Every row belongs to one group in each of 4 separate groupings. Each group adds its own fixed numbers to the row, and there is some noise. The rows also spread widely along 14 directions, which tell nothing about the answers.
(in the rows, 128 means zero)
Some rows, each with its group in each grouping after it:
[149  68 143 122 167  62 132 116  66 192 126 139 104  76 131 179 173 110
 186 153 115 100 139 139  60 102 185  95  94 151 117 119  82 121 197 138
 104 142 129 164 154 136  88]
ligiv R pep j_622
[201 123 144 147  97 107  85 143 135  99 153 138 136  82 200 114 131 141
 133 152  86 127 144  95 113  92 119 203 142 115 115 133 141 147 115 101
 166 100 111 153 125 126  67]
vub M vagam j_793
[150  90 128 130 117 110 123 113  95 142 124 138 112 111 135 144 124 138
 158 125 149  86 122 135 125 117 132 114 141  84 116 113 124 147 156 122
 117 125 128 134 137 126 119]
sir D vagam j_141
[107 211  78 120 186  87 177 158 111 109 162  97  81 130  95  88 122 121
  86 140  78 100 132 138 170 188 158 154  33 195 152 165  87 136 108 128
 111 112  94 129 141 154 135]
giti Q benaz j_801
[165 150 137 147 108 126 117 151 115 109 152 122 135 126 161 125  99 176
 116 128 117  95 139 107 128 120 114 175 131 132 119 132 155 151  90 104
 148 110 107 139 150 144  94]
Zefi D benaz j_793
[121 110 206 130 124 100 112  72  90 177  78  56 118 148  54 126 134 100
 147  87 159 149 103 165 125 167 152  78 120 101 105 147  68 117 175 130
  83 127 134 126 108 159 160]
ligiv K zomo j_141
[170 129 122 139 128 107 146 123  68 121 159 144  95 140 139 118 167 124
 171 170  81  65 148 147 176 137 113 191 106 144 109 122 124 129 157 126
  92 126  95 143 117 135 107]
vub R pubi j_930
[133  37 130 136 115 169 129  96 162 174  86 146  69 178  82 137 150 118
 173 138 140 167 132 152 128 126 122 109 138 109 123 108 130 111 140 146
 105  95 142 114  73 119 134]
giti M zomo j_930
[172 149 232 125 150 145  54 110  95 113 108  33 169 115 117 135  73 130
 113  96 108 107 123  79  85 159 168 153 180 112 146  98 116 129  64 106
 137 159  95 128 173 158 154]
Zefi K pubi j_801
[141 146 131 146 137 126 117 118 117 127  88 104  98 185  88 119 117 125
 148 137 130 101 110 126 150 164 117 136 146  94 144  87 131 124 107 106
 106 132 124 155 128 193 105]
sir Q Lote j_622
[122 103  89 108 129 162 138 139 131 118 106 151  42 155  93  89 147 128
 123 119 127 134  96 136 173 136  96 102 124 111 157 122 152 113  86 107
  92 106 139  98  97  99 174]
ligiv D Lote j_793
[133  92 161 113 164  86 117 116  99 150 147 102 142  81 133 167  97 139
 139 117 143 123 142 128  74 123 180 116 116 134 116 141 104 129 163 137
 150 139 133 139 158 118 132]
ligiv K pep j_930
[108 155 128 162 102 113 126 104 176 138  81 144 151 168 134 109 119 152
 116  99 157 172 118 141 166 117  87  63 136 107 106 118 142 127 144 141
 157 102 142 151 111 163  82]
sir R pep j_930
[148 134 123 137 124 140 101 138 147 111 151 145 140 107 176 124 122 163
 130 130  95  96 160  98 128 101 139 129 119 142 137  95 158 144  93 141
 169 129  98 119 162 116 111]
vub R Lote j_141
[ 64 146 134 108 150 178  95 101 151 109 122 130 164 196  74 128  74 144
 130 102 186 187 148 131 117 147  88 135 156 129 115 129 190  69 106 142
 157 169 184 105 106 136 154]
sir Q pep j_801
[142 146 119 145  78 129 115 119 116  98 181 102 116 126 142 150 108 178
 142 167 120 113 169 149 175 161 133 168  59 119 112 130 152 130 123 145
 160  56  88 116 143 161 111]
sir K zomo j_930
[ 99 108 127 124 157 123 127 105 192 154 102 177 157 144 131 111 139 115
 128 103 140 163 120 119 131 102 113  71 183 124 139 108 122 117 150 145
 151 182 140 131 107 100 122]
ligiv Q pep j_930
[121 144 177 140 113 128 142 161  98 167 134 107 158 129  63 149 150 127
 123 127 121  93 146 141  86 109 121 151 141 197 126 160  97 139 118 114
  89 147 137 126 122 143 130]
ligiv Q pep j_141
[126 141 124 118 180 105 126 142 151 118 126  97 110  86 134 113  87 137
  80  86 113 123 116  89 101 124 181 103 102 139 162 133 113 150  76 132
 157 126 126 127 165 116 144]
ligiv R pep j_141
[ 76 141 178 126  27 181  89 135 153 114 129 110 196 105  77 133 166  87
 120 130 117 179 124 123 109 127  84 126 208  96 162 116 117 108  89 114
 130 122 138  78 104 149 158]
sir M benaz j_801
[124 130 157 139 153 131 127 107 155 178  92 154 150 175 111 108 136 148
 127 115 146 164 141 143 125 105  94  89 131 187  88 148 135 111 146 143
 129 144 135 147  97 123 103]
Zefi Q zomo j_930
[141 118 115 145 158 127 126 133 127 151 111 184 120 167 131 130 132 161
 157 124 136  95 147 118 112 101 105 122 150 141 117  89 168 131 126 126
 127 176 137 151 138 139  94]
ligiv R benaz j_622
[127 109 124  89 153 130 136 144 123  96 194 137 138  68 147 115 118 100
 107 128 100 125 142 109 121 109 117 191 143 136 140 153 138 129 100 139
 135 152 123  96 114  64 172]
sir R pep j_930
[138 112 200 125 161 154 110 142 149 183 127  82 152 110  96 160 123 136
 124 120  91 135 172 111  55 121 186 104 116 218 150 117 101 129  88 155
 136 137  84 111 158 119 144]
Zefi K Lote j_930
[117 105  72 103 142  88 106 131 120  78 127 192  76  94 158  83 131  91
 127 151 124 176  69 109 131 106  72 154 151  60 143 143 161  99 147  88
 136 122 190 161  99 114  99]
sir M pep j_801
[132 136  90 131  57 170 103 178 173  69 190 129 138  72 152 137 118 154
  99 160  92 112 140 103 152 123 121 191 136 102 170 130 156 145  53 112
 177  71 107  85 136 122 128]
ligiv Q pep j_801
[124 134 165 125  94 114  81 107  88 126 125 171 147 133 139 105 172 124
 159 167 125 182 135 146 144  91  47 119 115 153  90 140 173  70 157 127
 131 111 157 141  94 130  97]
ligiv R pep j_930
[ 81 156 143 147 113 116 139 143 116 143 163 123 166 148  85 183 131 135
 160 141 135 119 165 148  93 150 133 161 128 154 128 121 124 114 145 135
 133 160 137 125 147 179 113]
ligiv K pep j_622
[ 88 148 127 152  77 146 153 160 142 134 149 140 152 150  88 152 147 146
 133 135 121 103 145 145 141 136 108 134 154 138 148 112 125 137 118 128
 127 131 116 106 131 156 132]
ligiv K benaz j_930
[146 161 177 124 126 143 108 113 114  82 165  72 167 131 124 115 115 123
 112 108  98  68 134 104 181 171 134 180 192  96 161  88 110 154  80 125
 124 185  71  87 150 122 194]
ligiv K pep j_930
[105 130 126 104 210 138 124  95 102 129 136 109  99 182  76 137  68 154
 141  98 176 131 158 141 118 170 147 137  86 159 107 135 166  96 124 159
 121 172 147 119 135 122 175]
sir K pep j_622
[129 119  84 128 105  77 140 129  82  83 143 151 111  99 171 116  94 157
 110 104 181  89  84 133 169 108  94 140 140  40  95 164 149 158 161 106
 144 104 179 150 137 127 114]
ligiv R pep j_141
[130 140 131 137 125 116 139  99 123 134 117 108 124 137 115 125 112 153
 120 104 151 111 130 152 174 150 139  77 108 117 112 130 113 140 146 148
 127 107 107 127 138 138 142]
sir K pubi j_930
[133 188  63 156 134  83 157 145 108  97  99 183  89 185 146  74 151 136
 123 147 118  77  74 133 215 142  54 145 157  88 133 114 136 140 150  81
 100 145 134 180 125 180  66]
Zefi Q Lote j_801
[102 132  94 130 130  73 154 149 119 123 147 159 133  89 164 135 139 128
 130 142 116 118 119 133 121 108 132 108 119 117 126 134 115 133 166 124
 158 117 143 159 152 141  85]
vub R Lote j_930
[136 108 205 124  86 148  56 148  61 154  72  66  92  93  72 154 140 132
 128 162 113 154 109 125  69 113 133  46  81 162 153 120 133  88  75  98
 122  21 148 144 152 174 127]
giti K Lote j_930
[ 73 127 101 108 103 103 169 149 136 114 162  98 126  67  99 128 135  91
 101 108 118 142 109 147 136 158 160 131 117  89 146 168  73 137 141 129
 130  99 131  96 121 129 164]
ligiv R benaz j_801
[151 193 111 140 147 129 130 145 180  81 186 163 167 140 190  62  91 162
  89 117  88 107 163  99 192 125  78 192 134 155 126 127 165 162  76 136
 169 165  80 112 127  98 119]
giti D benaz j_930

New rows. What belongs after each?
[ 81 107 113 123 167 115 151 133 187 150  96 145 106 153  92  98  91 110
 110  71 161 197 102 137 101 121 119 106 133 109 121 163 131 119 136 132
 137 135 186 133  89 121 129]
ligiv R Lote j_141
[109  90 175 114  66 168  93 125 118 122 169 140 186  95 115 152 143 122
 151 133 141 133 156 118  84  95 106 164 194 112 122 125 143 120 120 132
 139 161 147  84 123 100 164]
ligiv M benaz j_141
[ 62 121 169 132  25 133 136 144  95 146 135 155 218  94 106 157 178 111
 134 127 165 146 122 169 107  78  53  87 202 111  96 155 118 111 173 122
 130 121 183 112 109 135 130]
vub R Lote j_930
[186  65 146 121 185  95 116  81 132 155  99 115  96 115 148 101 101 118
 141  91 132 116 113 119 135 128 166 104 142  81 120 117 102 155 165 140
 120 142  97 150 119  98 132]
sir K benaz j_930
[ 75 142 125 124 102 127 169 144 104 108 169  74  88 160  30 140  89 109
 127 113 150 139 129 179 142 199 132 213  90 108 117 197 112 116 132 124
  97  92 158  97  94 163 177]
ligiv K pubi j_141
[ 80 164 129 100 194  67 131  78  55 110 154 104 118 145 105 126 104 111
 149 123 161 144 130 156 146 189 140 118  67 130 100 145 121  83 187 152
 124 165 152 139 147 151 156]
giti K pep j_622
[106 154 113 118 129 115 137 142  75 106 146 125  77 146  86 117 136 128
 131 166 113 123 121 151 156 157  97 150  77 149 136 143 147  98 117 114
 102  99 136 132 121 153 140]
sir K zomo j_930
[142  18 188 126  92 192  84  81  91 179 137 122 140 162  76 223 161 131
 249 167 155 108 194 144  62 130 156 160 187 104 110  55 138  93 159 155
 105 168 129  90 128 139 147]
ligiv M Lote j_622
[133  64 139 117 123 141 137  37 106 151 120 115 117 172 106 146 127 135
 174  93 203 138 143 171 162 148 137 111 154  77  75 123 117 119 201 170
 102 148 139  99  96 103 170]
sir M pep j_793
[143 106  71 158 114 129 159 145 158 124 105 145  51 186 120 128 122 136
 155 137 118 119 109 131 157 145 116 165 134  69 150  93 148 139 121 106
 119  83 131 149 106 180  73]
sir R Lote j_793
[108 160 139 135 139  86 130 129 160 138 135 135 168 124 135 108 120 128
 115 128 118 160 139 128 123 122 125 123 119 153 117 149 111 121 149 131
 162 137 125 150 122 147  88]
ligiv Q benaz j_930
[109 159 152 113  61 142 111  89 103 101 166  82 161 111 101 110 136 118
 123 134 142 144 147 164 191 166 103 141  97 110  97 170 120 110 133 149
 128  92 107  88 100 135 167]
sir Q benaz j_622
[115 148 168 118 115 136 117 115 164 110 135 106 158 110 123  65 151  72
 101 109  79 176 122 115 168 141 101 128 150 123 147 133 104 124  99 143
 132 130  96  96  89 112 163]
giti R benaz j_930
[ 85 122 124 104 167 114 131 135 123 142 172 180 148 111 124 136 128 129
 141 124 136 142 157 128  82 101 116 133 117 179 122 145 148 105 142 143
 139 190 157 113 132  88 140]
ligiv D pep j_141
[113 162 125 152  72 107 124 152 129 115 147 112 150  92 146 148 132 158
 116 149 105  98 129 125 134 133 138  98 109 121 147 115 112 145 104 110
 165  80 104 132 168 168  97]
vub D zomo j_930
[111 116  81 123 148  93 143 127 190 122 150 175 137  94 163 112 103 127
 118 112 141 161 124 126 131 113 128 127 133  95 114 159 126 134 157 138
 174 140 148 143 115 111  97]
ligiv Q pubi j_622
[110 104 106 124 114 128 142 124 156 142 138 149 132 103 112 135 137 116
 130 125 143 136 127 141 128 116 121 117 136 116 131 146 118 130 142 138
 131 124 137 121 105 115 127]
sir Q pep j_622
[ 90 145 112 107 184  86 146 114 101  94 144 121  89 152 100  97  91  97
 129 117 129 148 106 140 147 178 126 167 112 110 122 158 126  98 159 119
 124 151 156 146 110 134 150]
vub K pubi j_930
[ 93 114 150 163  58 145 131 156 140 149  92 152 158 175  77 136 113 147
 129 106 175 147 111 161 108 100  53 128 192 102 101 158 156 128 144  96
 123 108 188 147  84 160 103]
vub K benaz j_930
[128  81  83 126 137 115 161 107 117 133 130 159  68 145 136 126 158 105
 169 131 128 103 109 147 179 152 130 118 143  68 143  91 112 135 182 137
 101 139 117 118 116 125 138]
giti K Lote j_793
[186 123 106 136 187 126  95 121 116 117  94 141  61 168 145 108  89 164
 142 142 113 101 119 101 138 136 132 158 112 128 127 106 170 118 103 104
 132 119 124 175 141 149  80]
Zefi Q pubi j_801
[166 101 128 160  72 158 104 121 172 131 106 175 110 161 136 101 153 140
 149 143 112 134 124 136 191 108  57 135 161  97 133 102 168 138 123 123
 118  95 107 128  79 127  97]
sir K pep j_930
[114 171 165 141 114 169 139 150 135 121 114  70 147 170  56 130  91 152
  85  88 144 106 136 137 139 160 119 131 153 145 140 131 127 146  60 124
 117 123 120  99 128 148 175]
sir K vagam j_930
[148 116 124 159  83 114 128 128 140 139 142 131 131 122 135 138 144 129
 159 149 112 104 143 143 143 128 134 162 125 111 115 134 109 148 160 126
 135  99 107 140 112 153  80]
vub Q vagam j_141
[176  39 142 120 189 153 148 140 151 173 122  97  82 122  85 168  66 143
 132 103 138 110 157 116  39 113 199 175 137 151 127 148 111 157  98 134
 116 118 135 128 123  96 144]
sir M pubi j_930
[126  67 162 114 126 179 113 133 140 165 106  89  97 139  48 152 134 102
 146 146 111 144 132 126  80 133 151 126 140 142 163 114 116 104  81 122
 105 101 126 106 101 133 154]
sir Q zomo j_930
[100 144 127 149 127 120 138 129 200 128 123 111 134 168 112 108  70 149
 108  94 145 195 140 140 136 149 126 146 102 118 105 162 142 125 120 142
 173  90 145 134  96 158 100]
ligiv R benaz j_930
[ 77 184 158 102 158  92 132 119  47 104 122  71 135 132  66 119 129  78
 123 114 128 108  97 123 117 179 129 122 144 105 150 116  97 106 116 107
  95 173 147 136 153 181 167]
sir R benaz j_622
[ 96  83 147  99 118 119  96  79  74 132 119 145 138 111 117 131 168  94
 166 150 148 139 110 143 136 115 109  76 155 103 119 121 123  80 188 131
 120 143 158 130 112 107 150]
vub Q pep j_930
[102 147  92 127 163 160 102  93 171  94 121 152 112 208 121 104  65 188
 129 102 174 170 158 125 157 156 114 137 114 118 104 112 201  99 107 148
 174 147 155 114 124 129 136]
ligiv M benaz j_801
[109  99 105 135 143 170 119 157 219 134 106 171  74 163  84 107 107 105
 133 118 100 187 117 107  98 121 104 155 145 123 177 117 173 111  78 118
 132 125 150 125  84 127 116]
sir K pubi j_141
[103 107 150 108 153 138 100 101 123 134 132 162 147 129 127 131 150 116
 155 113 127 110 128 104 114 119 125  88 188 110 154  66 139 112 133 139
 131 221 127 104 148 105 169]
ligiv K zomo j_141
[120 130 136 131 100 119 143 112  71 142 144 128  95 163  82 109 146 122
 163 143 135 120 140 175 170 155  86 160  79 141  91 161 128 114 162 129
  79 104 132 118  91 146 136]
giti D benaz j_141
[136 213 173 118 142 113  98 131 146  88 123  95 211  83 159  71  57 158
  27  58 160 141 106  93 132 109  93 110 163 138  97 194 135 151  66 114
 180 150 142 141 148 111 143]
Zefi Q pubi j_622
[ 97 112 108 131 133 125 128 114 127 155 103 197 134 145 131 137 190 127
 164 158 117 101 124 126 132  98 110  51 170 138 149  67 130 107 160 128
 129 175 129 142 138 130 106]
vub Q zomo j_930
[123 146 136 134 105 120 142  95 170 137 122 123 165 132 126  96  91 155
  91  85 179 175 140 168 179 120  97  92 110 131  63 203 123 135 157 157
 154  87 137 126  85 110 128]
sir Q pubi j_930
[104  94 128 131 116 128 105  99 132 142 107 145 128 139 121 146 156 115
 169 153 126 133 122 128 130 124 134  83 153 107 145  84 122 100 158 133
 140 130 132 138 124 145 108]
vub Q pep j_930
[116  88 124 135 105 143 137 102 163 166 149 168 146 128 124 150 181 107
 177 150 118 140 156 150 137 122 120 138 148 136 120 119 113 117 172 163
 120 152 105 113  96 115 113]
Zefi Q pep j_622
[127  68 111 110 106 146 117 110 154 131 122 162 115  68 153 116 167  99
 127 115 121 145 106 117 149 100 115  67 155  80 152 110 127 132 123 149
 135 114 125  99 109  80 155]
giti R pep j_622
[140 126 194 132 111 135  69 125  44 109 151 135 168 162 109 145 120 128
 185 161 126  97 153 103  65 110  82 237 196 127 107 104 174 101 126  91
 116 193 165 150 135 160 107]
vub M benaz j_141
[110  68 105 115 118 161 146  94 144 162 117 188 123 138 111 127 190 105
 164 127 146 110 123 150 163 113  97  72 183  97 130  96 118 125 162 155
  98 173 127  94  93  89 161]
giti Q zomo j_622
[126 115  62 124 164 127 137 136 147 112 131 192  76 146 142 102 117 155
 126 128 135 100 117 115 158 108 110 127 124 125 142 118 168 132 119 125
 136 145 145 133 126 100 121]
ligiv Q pep j_141
[174  76 118 144  99 182 133 100 165 132 130 132 107 177 123 111 115 153
 148 126 132  96 152 140 204 139 113 161 151  93 117 108 144 156 117 149
 122 100  87  98  84 112 141]
giti Q benaz j_930
[190  86 164 106 142 156 119 121 134 148 123  56  65  96  83  94 109 129
  94 119 101 139 139 142 149 140 173 138  57 179 118 197  97 135  77 138
 101  43  89 100  86  78 183]
ligiv Q pubi j_930
[114  65 112 127  89 186 101 143 172 153 112 173  98 107 102 149 176 127
 156 155 102 147 141 110  81  92 134  90 144 139 171  89 153 111  88 130
 137 105 134 108 121 111 128]
vub M benaz j_622
[144 121 140 123  83 163  99 113 130 108 141 114 138  99 129 126 117 144
 119 114 133 120 136 135 163 137 118 123 141  94 125 130 140 134 110 134
 136 103 104  91 123 112 161]
sir K pubi j_801
[146 106 127 146  72 194 117 146 155 149 123 154 126 137 117 149 171 154
 136 148 107 108 154 122 138  93 104 108 147 166 155  94 150 133  78 132
 128  94 105  97 117 122 120]
giti Q pep j_793
[131 106 129 122 150  76 141 125  90 141 136 135  99 122  99 129 132 103
 147 136 142 142 119 148  96 129 117 182 123 121 100 177 107 120 172 110
  94 141 174 156 104 135 114]
ligiv M pep j_622
[ 90  91  69 133 148 110 181 123 168 138 102 167  74 185  89 107 116 113
 132 111 165 150  90 157 168 140 100 127 150  81 125 153 123 126 169 120
 113 126 174 141  70 126 122]
ligiv Q pep j_930
[126 103 137 128 146 121 149  98 183 171 126 150 163 107 128 109 159  90
 125  93 124 137 133 135 145 115 128  96 166 132 126 133  77 150 162 162
 118 178 107 109  93  90 139]
giti Q pep j_622
[173 120 164 142 144 150  92 109 172 132 116  89 147 139 132 111  79 152
 114  77 120 111 142 103 133 141 150 149 160 114 131 117 120 157  85 123
 139 148  95 112 125 116 136]
vub D pep j_801
[112 103 135 124  99 163 149 160 141 155 146 145 138 108  86 146 161 123
 130 121 116 110 150 136 102 106 120 131 153 153 143 131 123 137  99 138
 108 139 122  90 114 106 160]
ligiv R benaz j_622
[135 118 111 138  91 126 128  99 185 122 150 159 146 113 167 114 150 125
 134 123 124 167 140 128 159 113 110 135 149 101 122 125 127 137 151 149
 153 122 112 112 101 108 107]
sir M pep j_793
[ 89 102  83 104 161 165 122 112 119 120 118 153  81 176  88 124 103 143
 148 134 161 144 133 138 138 149 116 115 110 125 127 117 176  85 123 137
 130 128 165 113 114 127 151]
giti Q benaz j_801
[122 135 112 135 126 113 142 118 185 123 144 120 132 123 137 107 117 132
 109 120 119 143 130 131 169 146 142 130 120 109 129 140 102 144 128 140
 159 112 103 120 112 128 122]
ligiv Q zomo j_930
[ 81  70  77 129  92 129 117 169 112 117 127 153  74 102 118 195 123 141
 160 178 130 135 107 119  69 109 147 108 111  92 167 100 167  95 118 102
 172  47 186 154 157 170  80]
vub R pep j_930
[157 136 132 126 141 135 104  86 145 117 117 108 119 136 133  93 128 123
 127 119 118 108 122 116 181 153 133 115 136  95 135 100 122 135 106 136
 126 142  86 120 122 132 139]
sir Q zomo j_622
[133 183 174 147 103 112 123 120 100 131 110 126 164 143 116  90 171 121
 114 107 115  99 115 130 171 114  76 110 159 144 122 122 114 139 122 121
  93 161 116 124 122 142 133]
ligiv R pep j_141
[ 95 150  87 103 122 113 152 116  85  94 154 109  94  99 109 131 141 128
 113 130 136 102 118 146 168 171 157 110 100 105 136 140  94 124 138 132
 119 114 128  98 155 126 179]
ligiv M pubi j_801
[155 124 135 113 165 167 132 136 154 141 158 165 124 119 129 100 151 120
 129 126  80 125 177 116 134 107 108 157 115 202 128 130 150 125  83 162
 116 162  97  93 104  73 155]
giti R pubi j_622
[163  51 156 111 146 137 100  80  73 188 100 166 128 116 138 152 162 147
 184 124 163 110 147 148 101  79 119  70 144 130  78 106 143 110 187 147
 102 157 139 130 121  93 126]
sir R zomo j_801
[199 112 206 166 118 156  91  89 136 176  84  88 129 192  90 118 141 130
 170 117 105  98 160 116 125 136 138 156 163 137 124  78 109 151 112 132
  85 151  75 128 112 162 112]
sir M benaz j_141
[128 164 175 123 131 108 129 121  83 146 150 130 186 110 132 120 146 133
 129 115 131 109 159 139 116 101 102 123 127 178  90 149 120 130 151 146
 113 168 125 125 137 122 128]
sir R Lote j_141
[ 94 120 197 119  84 142 105 119 155 142 141 141 218 106 124 124 170  85
 139 118 116 183 141 129 114  97  84 115 204 121 121 119 115 104 142 143
 142 172 131  96  98 112 143]
ligiv R Lote j_930
[177 129 153 168 170 104 127 129 162 170  72 149 133 178 124  93 102 153
 116  68 144 115 115 130 130 106  95 137 182 128 102 139 126 164 145 107
 102 181 137 165  98 128  91]
ligiv K pep j_801
[176 133 135 146 148  93  70 132 166  70 127 107 134 101 194 119  31 154
 108 107 117 119 106  45  87 121 163 189 177  38 150  96 152 164  74  88
 208 136 139 170 181 164  71]
ligiv M pubi j_141
[114 174 164 134  93 153 116 132 104 135 141 118 164 143  81 135 175 133
 135 152 109 101 158 141 146 134  99 128 129 187 135 119 123 111  98 131
 103 149 108 105 130 148 144]
ligiv Q pep j_622
[135 146 129 151  76  97 128 158 138 115 123 144 103 118 125  74 166  90
 117 152  76 151  91 145 177 126  65 156 133 107 141 158 114 131 137  91
 109  78 122 147  78 147  95]
vub K Lote j_930
[168 110 132 140  84 140 117  85 163 100 183  84 134 112 173 138 129 140
 151 126 100 116 166 125 197 168 172 176 119  73 128  97 111 150 126 166
 159  97  53  79 127 127 137]
ligiv R pep j_793
[114 130 111 135 130 115 154 146 152 121 115 109  86 154 101 105 103 107
 115 104 127 152  93 131 139 160 118 144 135  84 150 136 109 137 110 101
 120 102 145 130 104 161 120]
giti D Lote j_793
